There are 10 hidden switches. A switch that is on adds its own fixed numbers to the row, and there is some noise. The rows also spread widely along 12 directions, which tell nothing about the answers.
Some rows, each with its switches (1 for on, 0 for off) after it:
[-59  21 -22  33  -9  55   9   8  25  38  12  -2   0  -5   5   4  27  37
 -27 -43  38  25  33   7 -43]	0 0 1 0 0 1 1 0 1 1
[-29  19  14   9   3 102  25 -26 -14  -4  25  19 -28  -8 -30  43  30 -18
 -37 -19 -65 -92  15  16  -3]	1 0 0 1 0 1 1 0 0 1
[-13  -5  12  42 -18  16  35 -16 -13  -2  -1  24 -15   7 -27  27  26  -2
  -4  -9 -18 -29  21   9 -17]	1 0 1 1 0 1 0 1 1 0
[  6  36 -45  27   7  18  47 -22 -11   8   5  64  18 -10  19 -50  -6  13
   4  36  48  75  28   5 -27]	0 1 1 0 0 1 0 0 1 0
[  9 -23  69   1 -36 -66 -23  20 -22   3   0   0  -3   9  -4  29 -29   8
  38  13  23 -12  19   1   5]	0 0 0 0 1 1 1 0 1 1
[ -1  33 -24 -16  14  55  -4  73   8  68 -20 -11  23   0  57   8   7  53
 -14   8  28  -9  39  23   3]	1 0 1 0 0 0 1 0 1 0
[  5  10   5  12  11 -19 -19  13 -34 -63  22 -10 -12 -62 -27  -5  15  -8
  65 -10 -39 -63 -24  12 -21]	1 0 0 1 0 1 0 1 1 0
[-24   1   6  40 -20   2  46 -39  36  50  23  23  -1  71 -38   2 -66 -38
 -40 -33  -7   1  53 -11  -5]	1 1 0 0 0 0 1 0 1 0
[ 34  49   6   1  17  10  21   7  11  16   9   6 -36  -2 -11 -31   3  24
 -12  17  20  20   7  -8  -9]	1 1 1 0 0 1 1 1 1 0
[-11   4 -38  -1   3 -11   0 -12   8  47  17  35  57  -8  21   1 -61 -56
   0   7   4 -18  47  12  24]	0 0 0 1 0 0 0 0 1 0
[-12  27 -12  53 -12  15  26 -15  53  -8 -23   3 -80 -24 -34  13  37   6
 -27   4  19  24  -8 -10 -11]	1 0 1 0 1 1 0 0 1 0
[-20  16  68 -24 -43 -41   4 -57 -26 -20   6  35 -18  -1 -41   8  30 -22
   1 -12  47  23  17  -3 -19]	0 0 1 0 0 1 1 0 1 0
[ 40   8  25  -1  13 -26 -13  -6 -22  -8  31  -5 -12  -4 -24  -7 -17  -9
  18   1 -18 -41   4   3   5]	1 1 0 0 0 1 1 1 1 1
[-43  39 -46  39  17  51  54   4  26  25 -12  18 -38 -39 -17  31  15 -16
  -9  -3 -23 -43  37   1  -3]	1 1 1 1 0 1 0 0 0 1
[-11 -10  31  -8 -43  -8 -30  23 -19  13 -11  -8  21   3  14  24  20  15
  23 -40  45   1  13  36 -22]	1 0 0 0 0 1 0 0 1 0
[  4  54 -85  10  30   2  17  -5  30  25 -25   1  22 -34  -2 -38  11 -48
  10 -23   9  11  31  27  -3]	1 0 1 0 0 0 0 0 0 0
[  7 -52  15  64 -29 -20 -10  14  -2   4  17 -23   8  31  -5  21 -27  19
   6 -17 -23 -12  -5  11 -16]	0 0 0 0 0 1 0 0 1 0
[  0  28  -5  -5   5   6  -3  51  15  40  -4 -10   2 -23   8   6 -21   2
  21  -7   8 -33  25  12  -1]	1 0 1 1 0 1 0 1 1 0
[ 29  10 -16  39  16  22  55  57 -39 -11 -37  26 -17  -8  22  -3  15  56
  44  63 -31 -16  17  12 -11]	1 0 1 0 0 1 0 0 1 0
[-20 -15  49  15 -56  40  -8 -20  11  26  26  26   4  26 -12  25 -71 -32
 -25 -16  11 -35  26  22  11]	1 0 1 0 0 0 1 0 0 1
[  1  -5 -14  36  -9  25 -16  10  22  18  14  -5  -1  -7   6   7  -4  14
 -21 -12  11  -9   1  14  -3]	1 0 1 0 0 0 0 1 1 0
[ 15 -12 -45  69  -4  48   3 -15   6 -12  22   6  17  10   1 -23 -10   2
 -13 -15 -18   4 -10  27 -17]	1 0 0 0 0 0 0 0 1 0
[ 44  22   9  12 -10  12 -13  -8  30  -9   2   3 -52 -11 -25 -15  -8 -16
 -20   8  13   5 -28   7  13]	1 0 0 0 0 0 0 1 1 0
[ 39  -8 -19  30  20 -15   2  -4 -33  11  13   5  28 -14  22  -4  10   2
   8  31 -15 -10  16  16  10]	0 0 1 1 0 1 1 0 0 1
[ -8  22  -8  -3  -5  58   3  34 -17  24   5   2  27 -11  29  12   7  30
   0 -10   7 -14  16  29 -21]	0 1 1 0 0 1 0 0 0 0
[-17 -11  49  40 -40  23  -1   9 -22 -50  -5  10 -49 -29  -4  45  48  49
  17  18   2 -21 -22   8 -19]	1 0 0 1 1 1 1 0 1 0

New rows, each followed by its switches (1 for on, 0 for off):
[ 33  39 -39 -10  27  26   6  -5  -7   6  15  23  23  -6   3 -46   1 -12
  -6   4   0   9  11  14  -7]	0 0 0 0 0 0 0 1 1 0
[-26  24 -10  39  -3  30  25   3   7 -30 -12  38 -51 -50 -28  23  10 -15
  23  17 -17 -46  10  -2  -1]	1 0 0 1 1 0 0 1 1 1
[ 11  18 -59  25  14   6  10   3 -21   7 -15  14  45 -28  18 -25  24 -11
  31  -6   7  12  27  39 -20]	0 0 1 0 0 1 0 0 0 1
[ 64 -23   0  45 -11 -54  -5 -25  -3  30   0  -3  11  30  13 -22   7   8
 -20  20  44  72   6  13   4]	0 0 1 0 0 1 1 0 0 1
[ 25  29 -24  30  19  41  52 -11 -15  -3  14  46  -3   7  -7 -41  -4   5
   3  20 -12  13  17   5 -24]	1 0 0 1 0 1 0 1 1 0
[ 26 -14  24  17 -10 -27 -17  11  11  13   0  -3 -41 -24  -2  50 -13   1
  -6  36  -7 -49  -6  -2  38]	1 1 1 0 0 1 0 1 1 0
[-32 -23 -45 105 -10  19  26   3 -19 -36  -1  15  16 -29   1   9  31  27
  36  -8 -35 -29   7  22 -35]	1 0 1 1 0 0 1 1 1 0
[  1 -25  16  31 -18  -7  19  -8 -50  10  15  25  46  23  17   0  23  30
   8  -9  23  19  32  21 -37]	1 0 1 1 0 1 0 1 0 0
[-31  37  33 -38  -9  47 -12  10   6   1  39  -1 -10   3 -32  -7 -42 -19
  -5 -42  -5 -46  14   2 -21]	1 0 0 0 0 0 0 0 1 0
[-27  38 -27 -35  27   4  -5 -10  -5  -9  -5  31 -31 -83   7  32  49  -8
   1  39   3 -32  10 -11  22]	0 0 0 0 0 1 0 0 1 0
[-69 -25 -26  32  18 -49  13 -17 -11  -4  53  29  20 -32  -1  14 -39   5
  20  16 -14 -18  42 -38 -18]	0 0 0 0 0 1 0 0 1 0
[-14  -3  20  29   1 -28  17 -42  15  10  19  21 -58 -12 -35  34  19 -11
 -29  18   4 -16  18 -30  14]	1 0 0 1 0 1 1 1 1 1
[ 13  14 -38  33  -5   9 -12  -7   9  10  -3  -8  26 -10 -11 -13  -3 -38
  13 -45   8 -14  14  41  -6]	1 1 1 0 0 0 0 0 1 1
[-28  41  14  18 -33  33  30 -18  -2 -19 -19  14  -9  -6 -35   8  25 -20
  16 -40  -3 -12  16  28 -36]	0 1 1 0 1 1 1 0 0 0
[-11  44  -1 -18   8 -29   8 -31  -2 -19 -29   6 -49 -42 -52  19  81 -50
  10 -23  14 -22  14   2   2]	1 0 0 1 0 0 0 0 1 1
[ -9  -4  44 -30 -37  10 -18  -9 -22   6  30  43   0 -31  22  42 -42 -13
  -1  38  26 -26   3   5  24]	0 1 0 1 0 1 0 0 0 0
[ 35   5 -17  72   3  53  23  26  41  19 -17 -22 -48  22 -13   7   0  18
 -39   3 -25  -9  -6  12   3]	1 0 1 0 1 0 0 0 0 1
[ -4  36 -35  12  32  43   8  21  34  32  24 -15 -19 -33  -2  -1  -8   2
 -30   2 -23 -27   6  -7  -4]	0 0 1 1 0 1 0 1 0 0
[  2  22 -33  39  -6  55  20 -11  32  22 -27   1 -36   3  -5   9  65  16
 -43 -20  19  31  -1  21 -16]	1 0 0 0 0 1 0 0 1 0
[-40  48  58 -16 -26  56  56 -28  -6   3  14  64 -58   4 -27   4   9  18
 -31  22  37  18  32 -23 -24]	1 0 1 1 0 1 1 0 1 0
[ -2  28 -26  27  14   6  33  -2  11  32   2  12   3  12 -16  -9 -25 -22
  -4  -5 -12 -14  44   2   1]	0 1 1 0 0 0 1 0 1 1
[-56 -11 -55  83 -33  53   8  22  -7  -7 -14  15  28 -59  27  30  15   9
  47 -29  11 -26  15  53 -34]	1 1 1 1 0 1 0 0 0 1
[-21  39 -22 -10  12  -3   3  12  30  13  11  -6 -18 -31 -17  -2 -41 -31
   7  -9  -7 -25  13  -9   2]	0 1 0 0 0 0 0 0 0 0
[-22  40  17 -49  41 -39  13 -21   6  49  46  -2 -17 -13 -11  14  -1  -4
 -46  16  17 -10  44 -50  12]	0 1 1 1 0 1 1 0 0 0
[  0   0  11  31   2  -6  35  47   1  41 -16  -9 -15  32  -9  10 -14  23
  12  -4  -3 -12  46   0 -16]	1 0 1 0 0 1 0 0 1 1
[ 21 -16  16  46 -34 -41   9 -20 -40 -56  -1  33   5 -21 -18  -8 -14 -27
  52  27  -8  -5 -12  16  -5]	0 0 1 1 0 0 0 0 1 0
[-17  18  -4  10   8  36   4 -89 -22 -56  20  33 -46 -73 -29  43  97 -32
 -40  21 -34 -54 -19   6  17]	1 0 1 1 0 1 1 0 0 0
[ 43  20  74 -17 -35 -10  -8 -14   6  14 -15 -12 -61  28 -24  13  50  10
 -43   2  56  32 -14   3  10]	1 0 1 1 0 0 1 0 1 0
[ -6   5  23   4   4 -73   6  25  27  40  -9 -16 -42  14 -15  15  -5  21
  -3   8  33  11  32 -34   5]	1 0 0 0 0 0 1 1 1 0
[-34  39  -8  -5 -15  15 -13  28  17   7 -13  -6 -11 -43 -13   8  -6 -21
  39 -32   9 -32  18  22 -14]	0 0 0 0 0 1 1 0 1 1
[ 19  -4 -27  42   4  65 -16  19  17  27   7 -22 -10   8  33  22  31  51
 -51   0   2  -7 -12  21   8]	1 1 0 0 0 0 1 0 1 0
[ 14   5 -12  26  17  52  32  29 -21  36  20  22  31  20  22  -4 -16  30
 -12  18 -28 -24  32   9 -13]	0 0 1 1 0 1 0 1 1 0
[-23 -27  49 -17 -20 -41 -62  20  -1  23  32 -39   7 -17  12  52   6  28
 -19 -15  25 -35   5  -8   8]	0 0 1 0 0 0 1 1 0 0
[-14  12 -40  76  -1  12  36 -19   8 -14  16   9  -1 -10 -41 -20  -9 -32
  14 -32 -25  -8  13  10 -34]	0 1 1 1 0 0 0 1 0 1
[-22 -28  23  51 -20  25  -9 -33   0  -8  68  16  -3  -4  10  25 -30  30
 -50  27   7  -4  -9 -21   0]	0 1 1 1 1 0 1 0 0 0
[ 21  -6  15  10 -35  16  -5   3 -24  -3 -16  40   9  -7  23  11   0   7
   3  37  26   9   3  25  11]	0 0 1 0 0 0 0 0 1 0
[ 35   1  10  -6 -18   4 -55  12  10   9 -23 -33 -21 -55   8  63  51 -27
 -13   3  -9 -62 -31  40  46]	0 0 1 1 0 1 0 0 1 0
[ 58 -22  35  52   0 -37  15  11  -5   4  11 -25 -38  36 -16  14 -14  20
 -15  32 -28 -20 -10 -13  21]	1 1 1 1 0 0 1 0 1 0
[-59  -2 -36  58 -21 -10   9  15  37  30   2   0   2 -32  20  10 -19  15
   1  -1  43  34  24  -7 -18]	0 0 1 1 0 0 1 0 0 0
[ 38 -30  16  54 -15 -14 -10 -18  14   7  14   4 -21  17   7  20 -10  12
 -36  37  10   9 -11  -4  27]	1 0 0 1 1 0 1 0 1 0
[-39  37  63 -33 -10  -9   0 -18 -31 -19  31  -7  -7  -2 -57  -3  48  -5
   9 -64  30  -4  27  -6 -57]	0 0 1 1 1 1 0 0 1 1
[ 27  -1  -9  -6  19 -22 -27 -37 -14   9  31   2  19 -21  14   5  25  -5
 -30  22   4  -7   3   4  23]	0 0 1 0 0 1 1 0 1 0
[ 14  24  -8   3 -28  21 -12   9  17   8 -40  25  -9 -49  17  32   9 -32
   6  25  29 -26   4  36  38]	1 0 1 1 1 0 0 0 1 0
[-10  33  50 -42  -6  -7 -68   1  14  -7  41 -37 -41 -62 -35  30   4 -19
  -2 -31  10 -68 -21   0  11]	0 1 1 0 0 1 1 1 1 1
[ 57  45  41 -44  -8  -9 -47 -11 -40 -47  17 -11   2 -22 -38 -53  34 -25
  32 -35  31   7 -29  34 -24]	0 0 1 0 0 0 0 1 1 1
[-46  18   2   0 -28  39  -6  17  19  44 -44  -4 -29 -33  -1  92  68 -17
 -24 -31  23 -60  32  26  22]	1 1 1 1 0 0 0 0 1 1
[-45  49  21 -21 -29  53  16 -36   8  12 -12  41 -23 -10 -33  19  33 -34
 -28 -26  27 -11  35  15  -6]	0 0 1 0 0 0 1 0 1 1
[-29   9 -32  48   3  -9  33   7  -8  10  -6  15  22  -4 -22 -13   5  -8
  41 -39  -3  -9  49  16 -41]	1 0 1 0 0 1 0 1 1 1
[-11 -31 -14  79  -9  19  -4   9  13  12  23 -15  -1 -12   8  32   0  26
 -11  -5 -27 -40   1  13  -5]	1 0 1 1 0 1 1 1 1 0
[  0  13  20 -21  13 -47 -15   4   7  19  22 -17 -28 -21 -19  23 -16 -16
 -11  10  10 -27  17 -24  22]	0 1 1 0 0 0 0 0 0 1
[-15   2  46  -6 -30   7 -20  -8 -11 -17  19  21 -23 -24 -14  23   6   8
   4  -3  30  -5  -1   1 -18]	0 0 0 0 1 1 0 1 0 1
[-37  40  -5  10  13  46  18 -28  15  -8  26  34 -48 -37 -18  16  14   7
 -26  11   8 -17  18 -18  -4]	1 1 0 0 1 1 1 0 1 1
[-34 -10  27  40 -30  13 -37  -4  72  51  45 -52 -32  30 -31  16 -40   1
 -64 -67  36   3   4  -9  -9]	1 0 1 0 0 0 1 0 1 1
[ 20  25   2  -8   9  -9 -12  30   0  13  17   9  10 -20   2 -23 -79 -24
  30  27 -12 -39  21   4  22]	0 0 1 0 0 0 1 0 1 1
[  2  50 -49  26  31  21  62  21  28  39  -8  14 -10  24 -12 -48 -17  -2
  -5  -4   8  35  41  -9 -25]	1 0 0 1 0 0 0 0 1 0
[ -5  23  -2   8  12   7  53  14 -14   9 -16  66 -57 -30  12  21   7  36
   5  83  18  12  31 -29   8]	0 1 0 0 0 1 0 1 0 1
[ -6  27 -30  24   7  58   8 -60  27  20  29  24 -10  -6  -4  -6  32 -16
 -75  -5  19  15   7   4   7]	1 0 1 1 0 0 1 0 1 0
[ -7  24 -31  -7  21   9 -57   6  32  -3  52 -17 -24 -68  18 -30 -16  17
 -14   5  61  30 -25 -13  -4]	1 0 0 0 0 0 0 0 0 1
[ 18  19 -25  32  22  37  40  21 -25  -6   7  34  -5 -15  20 -21   9  39
   2  51 -11   8   9  -5 -15]	0 0 1 1 0 0 0 1 0 0
[  6 -25  25  47 -18 -46  22  16   5  37 -11 -11   0  38  -2  22   0  23
  -9   3  19  23  33  -9 -10]	0 0 1 1 1 1 0 0 1 0
[ 18  11  59 -46  19 -48 -29   2 -32 -28  38  -3 -32 -47 -24  23 -12  -6
  22  36 -34 -88  -2 -20  27]	1 0 1 0 0 1 1 1 1 0
[ 55  42 -22  -9  53  51   7 -27  13  38  42   7  11  29  -9 -43 -13 -14
 -71   4  -7   0  25  -2  13]	1 0 1 0 1 0 0 0 1 1
[ 14  -7  11  44  -3  15  13  -9 -22   2  32   2  43  49 -19 -22 -29  -4
  -4 -26 -28 -17  30  17 -24]	0 0 1 0 1 0 1 0 1 1
[-23   1  -3  15  10 -65  26 -49  12  12  11  12 -28  12 -49   2  11 -35
 -20 -18  19  20  42 -31  -7]	1 0 0 0 0 0 0 0 0 1
[-35  16 -16   3  -2  19 -23   4 -13 -33  12  22 -13 -85   5  19   0 -10
  45  12  -7 -60   2  16   5]	1 0 0 0 0 1 1 0 1 1
[  6   1  52 -16 -45  -1 -21 -31 -11   8   0  14   4   5 -11  28  12 -25
 -13 -18  30 -17  10  30   8]	1 0 1 0 0 1 1 0 1 0
[-49 -34 -19  31  -7 -28 -92 -31   4 -40  74 -46  26 -87 -18  27   6 -43
  27 -75  -5 -68 -29  22 -13]	1 0 0 1 0 1 0 0 1 1
[ 14  -5  -9  23  10  24   6  14 -22 -12   9  18  -1  -6   5   9   6  19
   4  20 -29 -38   5   7   0]	1 0 0 0 0 0 0 1 1 0
[-23  64 -26 -37  -7  56  39 -18  22  50 -40  62  -3 -12  -4  17   7 -57
 -16  -5  16 -17  58  27  15]	1 0 0 0 0 1 0 0 1 0
[ -8  51  48 -60 -10  13 -41   9 -19 -32   3  -7 -44 -67 -13  32  46   5
   7   8  16 -51 -20   3  14]	0 1 1 0 0 0 1 0 1 0
